The rows are grouped in 4 ways, from coarse to fine. Each group lies inside one group of the grouping before and may be the whole of it. The rows also spread widely along 15 directions, which tell nothing about the answers.
Some rows, each with its group in each grouping after it:
[  4  -5   9   1   1   3   8 -27   3   4   3 -20  12  -8 -31 -20 -14  -4
  18   0  -5   7   5  -7   4  11  -1   4   3 -17  18  -4  13  -3  -1 -28
  24   4   0]
rana fikan j384 j394
[  5  15   9 -10 -22  23  -7 -17  -4  18  20  13 -16   4  36   4  -8  -4
 -41  -8  -6 -28   0  -3 -24   9   5 -14   0  51  12  21 -24  12 -26  10
 -10   9  -5]
Lelez Vuzu j796 j240
[-44  17  11   6  -1 -23  -2 -38 -16  45 -36 -15  17 -14  -2  -9   3  42
   2  31  -5  -1  29 -11  11  10 -21  -5   4 -13  42  -4  10  33  48 -29
   2  -8  -8]
Lelez Vuzu j73 j36
[ 18 -19   2   6 -24  11  -1 -19   0   0 -10  -1   2   4  -9   0  -7 -13
   9  15  -5 -12  17  -3   7   9   2  13 -11 -17  -8   4  17 -15   0  -5
 -18   2 -19]
Lelez Vuzu j542 j443
[ 11  10   5   8   7 -18  -7  19  -1  24 -25  -1 -17  43   5  24  -1   3
  -5 -34  -8 -13  18  -1  43  33 -13 -32 -30  10   5 -38  36  13   2  -3
  10   9 -15]
Lelez tabes j69 j623
[ 25   3  10   5  40  11  -3  18   6 -21  16  25   1  -2 -22   2  18 -10
  19 -50 -30   0   4 -18   4  10 -19  17  -6 -16  38 -12   4   4 -49  -5
   5  -4 -20]
Lelez mobo j601 j776
[-14 -12 -11  -8 -15  25   7 -12  -9 -19  14 -10 -21   0 -17  -6  -6  -2
 -17   4 -10  12 -17 -22 -17 -14  -7  -2  13  -9   7  -4   0  -9 -10   6
  22  17   0]
Lelez mobo j387 j151
[ 26  -2  25 -26   4 -15  16   9   2  28  -5 -30  12 -26  -5 -13   0 -26
  15 -20  -1 -16  12  -1  19  16  26  13   0  -5  -6  17  -4  13 -22 -25
  -4  -4  -2]
rana lubi j687 j682
[  1  20 -28   8   6 -25 -37   4   0   7  27  -2  20  17  15  21  12  19
   7  19   9  23  -7  -1   8  15 -29 -10  12   9  30 -12 -10 -15  18 -27
  16   0  19]
rana fikan j744 j188
[-13  40   6  11  39 -18   6 -13  -5   8 -24 -34  -4   5 -25   8   2  44
  13 -45   7  47   2 -15   3   3  -2   2  16 -13  36 -23   5  30  14 -15
  48 -18  23]
Lelez mobo j14 j442
[ 15  35 -16  33   6  43   9 -39  25 -57  33  37   9  65 -49   1  -3 -16
  25  15  11  -3  -4  12   7 -12 -38  -8 -25   3  25 -35  28 -57 -27   9
  22   5  -2]
rana lubi j569 j820
[ 12  26  -7   2   2   1   7   9   7   8   2  14   6  28   6   9  26 -31
  14  20  19 -10   8  -9  19   0 -10  -3  -6   3   6 -12  -3 -19 -11   4
  -4  -3  10]
Lelez tabes j69 j214
[ -4   0 -21  -9  -7  21 -19  22  -2 -27  41  17 -28   8   7  23  26  12
 -23  -6 -16   2 -14 -25 -17   1 -41  -4  10   7  25 -11 -11 -18 -38   7
  10  24  -8]
rana lubi j569 j425
[ 13  16   3  17   5  -5   4   4   1  11 -17   5  -6  12   6  17   3  13
   7 -24   0  -8  19 -10  19  25   0  -7  -7  10  11 -24  27  19  -1   5
   9  10  -4]
rana fikan j384 j550
[  8   6 -32  31 -20  15 -23 -20  12 -39  -3 -15  12 -18 -17  15  -9  36
  22  -5  15  56   1 -11 -34  16  -7  25  29 -25  10 -19  16 -16   8   5
  23 -14   9]
rana fikan j809 j959
[  9   0   4 -21 -21  35 -29   3   2   7  40  -1  22  25  11  -7 -17  -3
  -7  19   5 -37   5   0  -5 -12   1   5  19  -8  12  12  -6 -12  -9   1
 -10  16  15]
rana lubi j153 j177
[ 39 -34  27  38   7   4   6 -45  -8  17 -34  10 -20 -16   1 -27  -8 -19
   5 -27 -22  33   3 -15 -24  25  25  29 -21 -10  -7  38  20   7 -33 -13
 -22 -38 -42]
Lelez Vuzu j542 j892
[ 37 -14   1 -15  21  -8   4  30   9 -29  18  12   3 -24  -8  16  16 -26
  16 -43 -27  -8  -9   6   8  10  -6  20 -12   1   8   4  -5 -12 -46 -11
 -15  -7 -19]
Lelez mobo j601 j70
[ -9 -20  14 -25  13  -8  37 -14 -11 -13   7 -13 -14 -25 -28  -2  -6 -10
  -7 -14 -27 -14 -16  -6  12  -8   2  -9 -11   8   4   2   7   8 -10 -15
  16  16  -7]
Lelez Vuzu j73 j141
[ 31   7   9  -3 -24  14   3 -24   4 -25   2  18   1   4   6  27   6  -1
  15  42   4 -41  29  22   2   3   1  52  -3   5   5  30   9 -21   7  -9
 -45   6  -3]
Lelez tabes j919 j485
[ 40   0  -7  13   1   7   7  23   3 -32  11  16  13   3  -5  43   9 -13
  30   0  12 -28  19 -23  37  22  21  20  10  -8 -19 -31  36   5   0  20
   5  42  23]
rana fikan j809 j196
[ 15  41  14 -10  20 -13  18 -20   2   6   7 -11  17   0  -2   9   0  -6
  12  -3  13 -17   3  19  12  -4  13  15   2  29  21  17 -17   9   4 -22
   3  -8  24]
Lelez mobo j387 j630
[-12  17  11  19  42  -6  21 -32  -3  -3  -2  19  15 -10  -8 -15   2  -3
   5  -9  -5  18 -16 -11  -1   1  -6 -13  -4  12  30  -4   9  16   1  -3
  17 -20   0]
Lelez tabes j919 j411
[-36 -25 -18  18  -7   3  17 -39 -15 -23  -4   7 -19  46 -17   0 -19  24
 -13  38  -7   1 -31  13  13 -31 -25 -29 -25  -5  -5  -9  48 -29  36   2
   4   7 -13]
rana lubi j569 j425
[ -6   9  -5 -18  -6  -3  30   1   6  -9   1  -9   5   2 -10   1  -1 -28
  -1   5  10 -15 -12   4  20  -7   2 -26 -10  14 -10 -15   5  -9   2   9
  13   6   8]
Lelez tabes j919 j411
[ -2  14  -9  10   7  10  46  -6  19 -42  -3  26  37 -30 -32 -12  11 -30
  40   4   3  -9  -7  -4   8 -16  -6  -5 -12  -5   6 -29  24  -9 -15  23
   5  -4 -13]
rana fikan j744 j188
[  2  16   2 -28   0  18  13  -3  11 -46  31   1  10 -17 -27   9 -16  17
   2 -29 -19 -33  -5  22 -10 -17 -13   4   2  18  32 -10   1  -3 -20  -2
  12  17  -1]
rana fikan j744 j188
[-29 -13  -5 -11 -18  -9  17 -23 -20  11 -21 -29 -12  17  -5   2 -13  34
  -2  40   7  -9   2   9   9 -26   6   6   6 -20  -1  15  23  -4  53 -13
  -2   5  11]
rana fikan j809 j959
[ 21  -8 -16  10 -12   5 -24  13   7 -17  17   8  20  -4  16  24 -13   6
   4 -15   1  -4  -4  -1   1  20   5   1   9   8  -5 -13  16  -3  -2  10
  -2   8   5]
rana fikan j809 j959
[  0  13  -9 -10   0   0   1  25   6   3  11   1   9 -11  14   5  18  -7
  -1 -11   4  -2  -8  -8  -1  -1  -8 -10   4   7   6  -5  -9   0 -22   9
  -1  -6  -4]
rana lubi j569 j425
[-11  -8  -3  15  36 -16  -1  -5 -10  16  10  12  14  -9   9 -17  14   3
  10   6  -7  30 -23 -25   0  -2  -7  -3  11 -11  28   8  -1   7   2 -16
  10 -17   5]
rana fikan j384 j550
[ 31  18   5  -7   4  -5 -12  -3  10  -2  14  -3  -1  -9  -5   8  17   7
  21  -5  -7   2  19   8  -8  16 -17  37   4  -1  39  17 -17 -17 -24 -37
  -6 -10  -5]
rana fikan j384 j550
[ -8  26  21 -15  -6  -4  23   3 -12   4 -37 -10 -18 -41  -6  32  31  36
   8   0  -6 -23  50 -30   7  22  -2  36  20 -14  31 -16  14  48   9  -3
   0  26  -4]
Lelez tabes j69 j623
[ -7 -14  -4  17  29 -26  16  -3   1   8  20  27  58 -46   0 -11   2 -45
  16   8  -5   0 -22 -35  42  37   0 -46  -4  22   0 -38  20  25   3  -4
  28  22   2]
rana fikan j384 j394
[ 15 -12  -8  32 -11   8 -73 -11  -7  18  23   1  11  27  12  24 -25  23
 -20 -12 -14  16  18 -33  11  66 -15 -12  17   0  20 -32  23  17  14 -17
  27  35   4]
Lelez mobo j601 j776
[ -1  -6  25   2 -29  -2 -20 -25 -12  39 -17  -4   9 -38  22   6 -17  34
 -20  -2 -28 -33  44 -12  -4  51  -1   7   4  18  31   3  19  52  19 -24
 -11  29 -29]
rana fikan j744 j188
[-23  -3  -3   8   1  23  17 -18  -6 -20  14  36  12   4 -17   1   6 -12
   1  32 -13 -32   4 -23  21  -5 -25 -14  -5   1  22 -28  23   0   5  14
   6  35  -8]
Lelez mobo j601 j70
[ 32 -23   9  33  51 -10 -28  -8 -20   5  14   7 -14  38  -3   8  -7  11
   7 -28 -18  37 -16 -23  11  12   7  21   6 -22  18  12  18   4  -3 -27
  11  -7  11]
Lelez mobo j387 j630
[-18  38  22   9  11 -11  14 -54  -8  48   6  26  13 -11  30 -10   4 -22
 -29  27   0 -15   4 -12   2  32  -9 -37 -13  71  36   5 -16  31   5 -16
  10   4  -3]
Lelez tabes j69 j214
[  7  -5  12   8 -31  14   5 -26  -8  18 -18   7 -17 -15   7   1   5   7
  -6  18 -15 -22  39 -18  -8  29  -7  18  -5   3  17   7  16  13  -2  -8
 -12  19 -29]
rana fikan j809 j196
[-10 -22   1 -12  25 -30  18  18 -14   7 -23 -13 -12  11 -23   2  15   2
  16 -11 -18   1  -4  -8  37 -20 -13  -5 -16 -39   3  -7  20  -3   8 -16
  -3 -11 -14]
Lelez Vuzu j542 j892
[ 31  -7 -16 -13 -19   4  -9  19   4 -49  15   5 -23 -13   7  43   6  24
   2 -19 -13 -13   1  18 -14   5 -10  33   1  10   4   8   3 -22 -19  -1
 -19   7  -9]
rana fikan j809 j196
[ 18  -3 -16  -8   8 -12 -16  -1  11 -22  42  19   8   6   5   7   6  -6
   6   3 -16  -1 -24  25  -2   2 -33   1 -14  22  29  13 -13 -41 -21 -31
 -10 -11 -12]
rana fikan j384 j550
[ 11  27  -9 -32 -23 -15  28  -2  13  17  18 -22  24 -18  36  -6  -6 -42
  -6  17  35 -20 -28  35  -4 -16  36 -15   0  59 -25  34 -37 -15  -6   2
  -9 -18  27]
rana fikan j384 j550

New rows. What belongs after each?
[-19  -6 -14   3 -10   6   2  33  -7  -5 -17  18   8  -6  24  16  20  16
   5  13   4 -15   0 -25  11 -14  -7  -8   9 -22  -6 -20  25  17  11  38
 -22   6  -7]
rana lubi j153 j177
[-15  -4   0 -16 -24  21  17 -16 -13 -11   1 -16 -50  22   2   7  -9  26
 -35  -2  -8 -14 -11   7 -19 -24  -4  -2  -6  13  -1  17   8  -7  -6   6
   1  10  -8]
rana lubi j569 j425
[  7  21   8 -15   4  -1  36 -25 -14 -19  33  21 -16 -37  28  32  26 -13
 -20  31   6 -27 -13 -18  -3   9  12  10  10  64   5  20 -21  20 -13   2
   1  35  24]
rana lubi j153 j177
[  6  -6  -1  -6  -6  18  -2  -1  -8  -8  21  17   1  26   7   9   8  -1
   5  38   4 -29   1  -9   9 -18  -5  14   7 -14   5   9  10 -14   2   4
 -16  19  10]
rana lubi j153 j177
[ -1   3  -7   8  -1   3   1  14   0  -2 -17   1   2  18  -1   7   2   7
   9 -10  -1  -4   4  -2  12  -9  -7  -2  -3 -16   6 -14  18   0   6  11
  -8  -6  -8]
Lelez mobo j387 j630
[  0 -11   7  16   7  11  -3 -38  -1 -26  12  34  40 -34 -11   4 -18   1
   8   7 -21 -20   4 -11   5  20  -7   0  -2   9  21 -13  24  16   6   1
  -6  14 -17]
Lelez Vuzu j542 j443
[ -1   7 -10  10   3 -11 -11   5   3   1 -12   3  14  -6   4   8  11   5
  12  -5   2  19   0  -7   2  10 -15  -3   1 -10  14 -14   9  -1   3  -1
  -1 -19  -8]
Lelez tabes j69 j214
[  9  23  10  24  13  37  21 -30  20 -32  16  38  37 -36 -38 -13   5 -23
  31  -5 -10 -10  23 -31  -5  26 -13  10   3   2  41 -34  16  10 -35  10
  24  17 -16]
rana fikan j809 j959
[ -8  19   1  17  -6  -5  37 -40   5   1 -39 -16  -2 -29 -23 -13   1  -9
  10  -9   3  31   3  -6  -8  13   3  -5 -13  10   6 -13  12  12  -1  -3
  19 -17 -19]
Lelez mobo j387 j151
[ -3   4  21  -3  33 -28  25  17 -26  28 -29   9 -47  18  11  17  33  27
  -3 -21 -27 -21  20 -15  28  -2 -14   6 -21  -1  31   2  19  31  -1 -16
 -10   9 -18]
rana fikan j744 j188
[-28 -20 -10  16 -21  -3 -11   3 -10  32 -22   0  23  11  35 -13 -27  16
 -15  12   6  -8 -10  -4   9  -4  12 -38   2  -1 -15  -8  35  19  40  25
 -11  -5  -5]
rana fikan j384 j550
[ -3  -7   0   8  15   3   6  -4  -9  18  17  10  11  38  12 -15  -3 -22
  -3  19   9  -8 -25  -7  18 -21   6 -21  -8   0  -8  11  11 -11   2   5
  -1  -4  10]
rana lubi j569 j425
[  6   8 -21 -35   1   6  -1  32  22 -30  53   5  64 -36  -8  -7   9 -46
  26   9   6 -17 -27   6   3 -22  -7  -1  21  -2   9  -2 -34 -26 -25   2
  -4  -6  15]
Lelez mobo j387 j630
[ 20 -11  -1   8 -25   9 -27 -31   0  13   2 -26   0  20   2  -6 -31   9
  -3   0   7  16  -2  17 -19   3  17  14   7  -8  -7  30   0 -19   6 -18
  -6 -21   5]
Lelez Vuzu j796 j240
[ 18 -30 -11  16  13  -4 -10  13 -20 -27  -1  -1 -41  12  28  31  -7  36
 -20 -41  -7  35 -43  -7 -18  -9  19   7   6   1 -24  16  22   6  -8  19
  -5 -10   7]
rana lubi j153 j177
[ -3  13   4   6 -30  16 -17 -27   0   9 -12  -3 -12   2  -2   8  -4  22
 -10   7  -8  -1  31  -8 -15  29 -23   8   3   0  29  -9  11   4   4 -11
   1   9 -18]
Lelez tabes j69 j214
[ -1 -18 -27   3 -36  46  18  13  -2 -61   3  27 -43   3   0  10  19   9
  -6   7 -11  -4 -13 -12 -40 -39 -17  22   0 -17  -5   4  16 -33 -33  44
 -21   7 -25]
rana fikan j744 j188
[  8   9   3   5  -2   5  10 -24   4  -6   6   2   7  -3 -10   1  -5 -19
   1  -5  -3  -4   2  -2   5  15  -1  -6 -10  18   9  -8   6   0 -11  -5
  10   6  -5]
Lelez mobo j601 j776
[ 23 -26  -2  -8 -15  23 -28  12  -6  -1  30  -6 -19  14   7   0  -8   5
  -9 -11 -14  -1  -3 -16 -15   4   4  19  18 -16   8  16  -1 -14 -24 -10
   1  15   5]
rana fikan j384 j550
[ 25 -12  12 -11 -26  11   8 -11   3 -18  -9  -2 -11  -8   0  14 -14  -4
  -3 -10 -10 -25  11  18  -7   7  12  23 -10   9  -8  15  17  -5 -11   0
 -24   2 -18]
Lelez tabes j69 j214
[ -7 -19 -11 -19 -27 -14 -21   4 -18  14  13 -12 -22 -19  14  29  13   9
 -29  17 -20  -7  13 -34  10  39 -24 -11   8   9   8 -12  -9   8   4 -22
   9  41  -9]
Lelez Vuzu j542 j443
[ 21  28   9 -13  -7  15  14   4  19 -13  11  10  33 -43   7   6   2 -29
   5 -21   5 -21   9  -4  -6  23  14   1   6  32   5  -7 -10  18 -31  17
  -1   3   1]
Lelez tabes j919 j485
[ -1  17   8   8 -14  24  35 -40  12 -27 -19   9  20 -71 -20 -13   3 -12
  14  -5  -2   6   9 -17 -34   6  11  20   7   7   8   1  -2  16 -26  19
  -2 -15 -21]
Lelez Vuzu j542 j892
[ -9   0 -26 -16 -15  -8  27  14  -1 -19  -2 -19 -37  -9  21  11   4   8
 -24 -26   7  22 -46  10 -25 -24   9 -22  -2  33 -20   8 -10 -11 -15  23
   8 -15   5]
rana fikan j384 j550
[-24  -8   8  -6   5   6   2 -25 -13   4   5  -6   1  22 -27  -5 -15  14
  -4  17 -18 -14   5  -7  19  -8 -21  -8  -2 -18  29 -11  20   0  23 -20
  18  23  -2]
Lelez mobo j14 j442
[-28  17  14  29  22   9  17 -50  -9  21 -17  11  24   8  -9 -30 -11   3
   8  19   5  12  -1 -15  -1 -14   4  -8   2  -7  26   1  16  19  23   3
  12 -17   3]
Lelez mobo j14 j442
[ -2 -25   2 -19 -39  44   1  -6  -6 -17  20   1 -26 -17  -7   0  -9 -14
 -32  -4 -19 -16   1 -35 -23  13  -1  -2  13   2  -1  -8   4   2 -31  15
  14  40 -13]
Lelez tabes j69 j214
[ 19  22   5  18   2 -20  26 -20  10  11 -23   1   4 -12  -2  -1   7 -20
  15 -16   2   5   9   8  10  26   1 -11 -30  32   5  -9  13   5 -11 -12
   6 -13 -20]
rana fikan j744 j188
[ 24  -7  -6   4   4  21 -15  -7   3   1  25 -29   9  26 -25 -22  -9 -20
  23   5  21  37 -11 -21  -3  -5  16  20  25 -46  -6  10  -1 -32 -16 -14
  26  -9  29]
rana lubi j687 j682
[ -4  -7  13   8   0   5  -7 -39 -15  17  -2 -14   0  -1  18  -8 -21  29
 -16   9   0   7 -11   5 -22  -8  19  18  11   3   6  40   7  14  17 -12
 -11 -14   7]
rana lubi j569 j425
[ 23 -27   6  12   6 -18   5  -6 -14   0 -33 -10 -48   7   0  14   6  13
  -2 -28 -18  32  -5  -2  -6  11   3  21 -17 -13  -5  16  22  -4  -9 -17
 -11 -20 -22]
Lelez tabes j69 j214
[ -7   7  -7   6  -4  -8 -15 -18  -7  13  17   7   8  14  19  15  -6  15
 -10  27  -1 -14   4   2  10  15 -14 -10   1  24  22   1   3   0  24 -18
   2  14   7]
rana fikan j809 j959
[ -5  16   4  -2   2  18  17  -6  -5   3  16  33   1  15  27   3   3 -16
 -18   8   2 -37 -12  -2   1 -20   7 -21  -6  38   3  10  -7   7 -13  29
 -17   4   3]
Lelez Vuzu j796 j240
[  4 -10 -16   1 -25 -15   0   0   2  30  -8 -26   3   5   1 -17   4 -29
   6  17  11  21  -5  -8   8  12  -2 -19  -9  -7 -13  -5   3 -20   2 -17
  13  -6  -4]
rana fikan j744 j188
[ -6 -23 -13   3  19 -25   1  26 -15 -28  -7  24 -27 -22  10  40  24  22
 -12 -34 -40   4 -15 -17  14  16 -30  -8 -13   9  13 -21  22  18  -7   3
  -7  13 -29]
Lelez mobo j601 j776
[ -7 -37  -1   4  13   3 -20   8  -8   9   0 -17  21  -9 -16 -19 -18   5
   7 -26 -16  24 -12 -22   1   0   6   0  17 -46   5  -7  18  11   3  -4
  15  -5  -1]
Lelez mobo j601 j70
[-13   9  -1  -9 -14  28   5  12  -4  20   2  -8  -8  31 -12 -10   9  -3
   4  16   7 -22  27 -30  12  -9  -9  -4  12 -30  19 -18   9  -2  -5   9
  16  23   7]
rana fikan j809 j959
[ -8   9   4   0  15 -15  24 -33  -6  22   2 -12  21 -12   2 -18  -2 -28
   4  23  18  15 -21 -11   6 -11  25 -10   6  12  -5  18 -14   5   9  -7
  13 -18  25]
Lelez Vuzu j542 j892
[-21   2 -19   8 -14  21  -6   9  -6 -16  16   7  23  -4  11  14   3  16
  -3  28  18  -7  -8 -30   1 -13   4  -3  32 -15  -7 -18  17  10  19  34
   5  22  24]
rana lubi j569 j425
[-31 -44  16 -10  -9  30   9 -42 -25  17   3 -25 -23  17 -10 -42 -42   8
 -39   7 -15  10 -28 -15 -24 -30  21 -15  12 -20  -5  32  15   6  15   0
  17   3   4]
Lelez tabes j919 j485
[-23  18  21 -34  10  12  27 -10 -11 -13  -9  -7 -34  -9  -7   2  -2  39
 -24 -31 -24 -22  -2  11 -25 -29 -10   8   0  12  40  17  -5  20 -14   1
  -1  -7 -11]
Lelez tabes j69 j623
[  5  36   1  -5  35  -2  41  -9  14 -17  19  19  14   5 -15  -5  16 -29
  23  -4   7 -14 -13  11  11 -21  -6  -8 -15  27  24  -3  -9 -15 -24  -2
  11 -13   8]
rana fikan j809 j959
[ 24  -8  -9 -11 -43  11 -22  -9   2   4  24 -27 -16  -5  -5  19  -5 -19
 -17   3  -4   3  14 -20   0  49  -2   3  10  14  -5 -11 -10  -9 -17 -21
  26  39   5]
Lelez mobo j601 j776
[ 19 -32 -10   4  -8 -35 -33  11 -14 -12   4  -7  13 -28  33  50  -5  39
  -3   4  -7   0  -9  10  14  26  10  25  12   4 -17  16  22  13  34 -18
 -28   7   4]
rana lubi j569 j425
[  8  15   5   2 -35  26  46 -34  -9 -10 -18  -4 -45  37 -13  13   3 -18
  -7  37  13 -32  22  -4  14 -10  12  11 -17  15 -14  -1  19 -13   4  11
   0  34   3]
Lelez mobo j387 j151
[ 24  -6  10  11  20  34   8 -15  -1  -6  32  17   2  25   3 -27  -1 -32
   6   2   8   5 -27  -9 -21 -30  23  19   4  -8  -3  39  -6 -21 -40  10
  -8 -21  12]
rana lubi j569 j425
[ -1  24  23  -4 -18  -5  22 -32  -6  38 -38 -23  -9  -2   1   0  -5   2
  -6   4   6 -24  36   0  10  16  17   1 -11  16   3   6   5  26  10  -9
  -4   1  -7]
Lelez Vuzu j542 j892
[  2  29  13 -28  37   2  20  51  10 -15 -14 -23   0 -19 -10  -1  12  31
  16 -94  -8   5  -8   7 -15 -37  11  13  13 -27  21  -2  -5  26 -44  19
   4 -39   0]
rana lubi j569 j820
[-10  26  -2  -1 -17   8  16 -19   7  12 -10  -1   7   2 -16 -11  22 -18
  18  36  11  -8  23 -12   4  -4 -19   4  -4 -12  20  -7  -7 -16  -6  -6
   0  -6  -6]
Lelez Vuzu j73 j36
[  0  -3 -32   2 -21   6 -22   8   8  -2  19   0 -21  29  12   0   4  -4
 -15  -4  -3  22 -19   4 -18   4 -34 -25 -12  10  11  -4 -10 -43 -22  -4
   9 -12 -16]
rana fikan j809 j959
[ -9  -6 -15  32  10  -8   7  -7  -6 -11 -19  24  27 -35  15   5  12   0
  11   5   6  26 -17 -30  -3   3   9  -6   9  -4 -10 -12  17  19   8  30
  -8 -20  -3]
Lelez Vuzu j542 j892
[  3  -4 -11  11   4 -17  -5  -8  -8   3  -9  -2  -5   2   3  14  17   4
   9  17  -2  19  -1  -6   9  11 -13  14  -1  -8  11   3   4  -9  11 -17
  -6  -7  -2]
Lelez mobo j601 j70
[  8  -7 -13   9 -17  14 -16   4  -6  -2  10   5   1  22  23  13 -14  13
  -7   4   9 -10  -3  -4  -3  -2  12   0   9   2  -8   3  15  -4  10  18
  -5   8  13]
rana fikan j809 j196
[ 16   3   3 -17   9  18   7  42   8 -14  14   4  28 -29   3   0  10 -18
  18 -29   5 -15  -4 -25   1 -10  20   8  22 -19  -5 -10   0  19 -34  29
  -1   3  11]
rana lubi j153 j177
[-11 -34  -4  23 -21  62 -13 -44   1 -20  22  -4  12  -5 -26 -51 -36  -2
  -7   5  -5  38 -24 -29 -53 -14   5   5  24 -40   1  11  17 -16 -21  17
  22  -8  -9]
rana lubi j569 j425
[  0   9   0   0  11 -25  26 -10 -14   6 -12 -13 -24  12   1  19  15  -5
  -3  12  12   9  -4 -12  24   8   5  -4  -5  11  -6  -3   8   3  17 -11
  17   8  19]
Lelez tabes j919 j411
[-11  15  -6 -10  10   9  21 -12  -2 -10  22  -6  -4  27   6  -8  -7  -2
 -13   3  15  -1 -39  16  -9 -43   8 -18  -2  20  -4  17  -7 -16  -6  12
   6 -16  20]
rana lubi j569 j425
